The groups are shells around one centre, one inside the other: the same stretched ball of 2 dimensions in 8 sizes.
Some rows, each with its group after it:
[19.2,-18.7,-16.8,-15.3,0.2,7.5,5.9,-8.0]
Z_784
[16.9,-9.9,-15.2,-10.8,3.3,13.3,12.2,-11.3]
Z_500
[16.6,-16.0,-7.1,-18.1,7.5,15.2,11.3,-9.2]
Z_58
[21.1,-27.7,-16.3,-20.7,-1.5,2.8,0.5,-4.5]
Z_613
[5.6,13.7,14.6,-10.4,29.1,45.6,38.1,-21.2]
Z_784
[7.1,22.0,-1.5,1.6,20.1,40.1,37.7,-24.1]
Z_418
[17.0,-10.4,-15.4,-11.0,3.2,13.1,11.9,-11.3]
Z_500
[21.6,-29.3,-17.6,-21.2,-2.8,1.1,-1.1,-3.7]
Z_418
[2.8,28.7,12.1,-0.5,30.9,52.4,46.7,-27.0]
Z_376
[4.8,21.0,10.8,-4.4,28.2,47.4,41.5,-24.1]
Z_58
[3.6,20.1,17.8,-8.1,32.8,51.3,43.3,-23.7]
Z_308
[3.2,30.4,9.1,1.8,29.2,51.5,46.8,-27.6]
Z_613
[4.3,23.2,11.1,-3.4,29.0,48.8,42.9,-24.8]
Z_21
[3.2,28.4,10.9,-0.1,29.9,51.6,46.2,-26.9]
Z_376
[6.1,21.2,4.7,-1.7,24.2,43.6,39.4,-24.1]
Z_21
[4.2,18.1,17.4,-9.0,32.0,50.0,42.0,-22.9]
Z_308

New rows, each followed by its group:
[4.1,29.2,5.6,2.7,26.6,48.6,44.8,-27.1]
Z_418
[18.1,-14.6,-15.9,-13.3,1.8,10.3,8.9,-9.5]
Z_500
[6.7,19.2,3.6,-2.4,22.9,41.8,37.7,-23.1]
Z_58
[4.8,25.9,6.0,0.5,26.1,47.0,42.8,-25.7]
Z_376
[4.5,19.0,14.6,-7.3,30.3,48.7,41.5,-23.3]
Z_500
[4.6,26.7,5.6,1.2,26.0,47.2,43.3,-26.1]
Z_308
[18.7,-14.3,-18.9,-11.8,-0.2,8.7,8.1,-9.7]
Z_308
[4.2,22.4,12.3,-4.4,29.6,49.0,42.8,-24.5]
Z_21
[19.3,-18.1,-18.2,-14.4,-0.6,6.9,5.8,-8.1]
Z_376
[13.8,0.2,-10.9,-6.9,8.7,21.9,20.2,-15.4]
Z_21
[5.0,19.5,12.0,-5.9,28.5,47.2,40.7,-23.4]
Z_58
[14.2,-1.7,-10.9,-8.0,8.1,20.7,19.0,-14.5]
Z_58
[16.9,-11.3,-13.4,-12.5,4.2,13.7,11.9,-11.0]
Z_58
[19.5,-25.9,-10.4,-22.3,2.9,7.5,3.7,-5.3]
Z_613
[20.5,-23.5,-18.6,-17.2,-2.1,3.7,2.2,-6.1]
Z_308
[13.8,1.0,-11.3,-6.3,8.5,22.1,20.6,-15.7]
Z_500
[16.7,-7.9,-16.3,-9.2,3.1,13.9,13.1,-12.1]
Z_376
[18.3,-18.4,-13.0,-16.8,2.9,10.1,7.6,-8.2]
Z_21
[8.5,15.3,-1.4,-2.4,18.7,36.4,33.3,-21.5]
Z_21
[18.0,-21.7,-7.8,-20.9,5.7,11.5,7.2,-6.9]
Z_376
[19.4,-22.1,-14.4,-18.4,1.1,7.2,4.6,-6.6]
Z_784
[4.4,15.5,18.5,-11.0,32.3,49.3,40.7,-22.0]
Z_418
[19.7,-26.3,-11.3,-22.2,2.2,6.8,3.2,-5.1]
Z_613
[14.4,-12.4,-0.3,-18.8,12.9,21.6,15.9,-10.7]
Z_500
[2.4,30.4,13.1,0.0,32.0,54.0,48.3,-27.7]
Z_308
[1.4,31.8,16.3,-0.6,34.6,56.9,50.4,-28.3]
Z_613
[20.1,-23.1,-16.6,-17.9,-0.7,5.2,3.2,-6.3]
Z_376
[13.7,-13.2,3.7,-21.1,15.4,23.8,17.1,-10.6]
Z_418
[16.6,-8.2,-15.6,-9.8,3.5,14.2,13.3,-12.1]
Z_784
[5.0,17.7,13.4,-7.4,29.3,47.1,40.3,-22.7]
Z_21
[1.1,29.9,20.0,-3.2,36.5,58.3,50.5,-27.6]
Z_418
[14.9,-12.9,-1.9,-18.5,11.7,20.2,15.0,-10.5]
Z_21
[17.5,-9.8,-17.8,-9.7,1.6,11.8,11.4,-11.3]
Z_308
[20.0,-24.0,-15.0,-19.1,0.1,5.6,3.3,-5.9]
Z_376
[6.7,22.0,0.5,0.7,21.3,41.3,38.3,-24.1]
Z_308
[21.9,-28.7,-19.0,-20.2,-3.7,0.4,-1.3,-4.0]
Z_418
[11.7,-7.1,7.8,-19.4,19.6,29.6,22.2,-12.9]
Z_418
[6.6,23.4,-0.4,1.8,21.3,41.7,39.0,-24.7]
Z_418
[13.6,-10.0,1.5,-18.4,14.8,24.2,18.2,-11.7]
Z_500
[14.9,-13.6,-1.5,-19.1,11.9,20.0,14.8,-10.2]
Z_500
[14.7,-2.1,-12.7,-7.5,6.9,19.4,18.0,-14.5]
Z_500
[18.6,-21.9,-10.9,-19.8,3.4,9.4,6.0,-6.8]
Z_784
[18.7,-24.7,-8.5,-22.4,4.4,9.4,5.2,-5.8]
Z_613
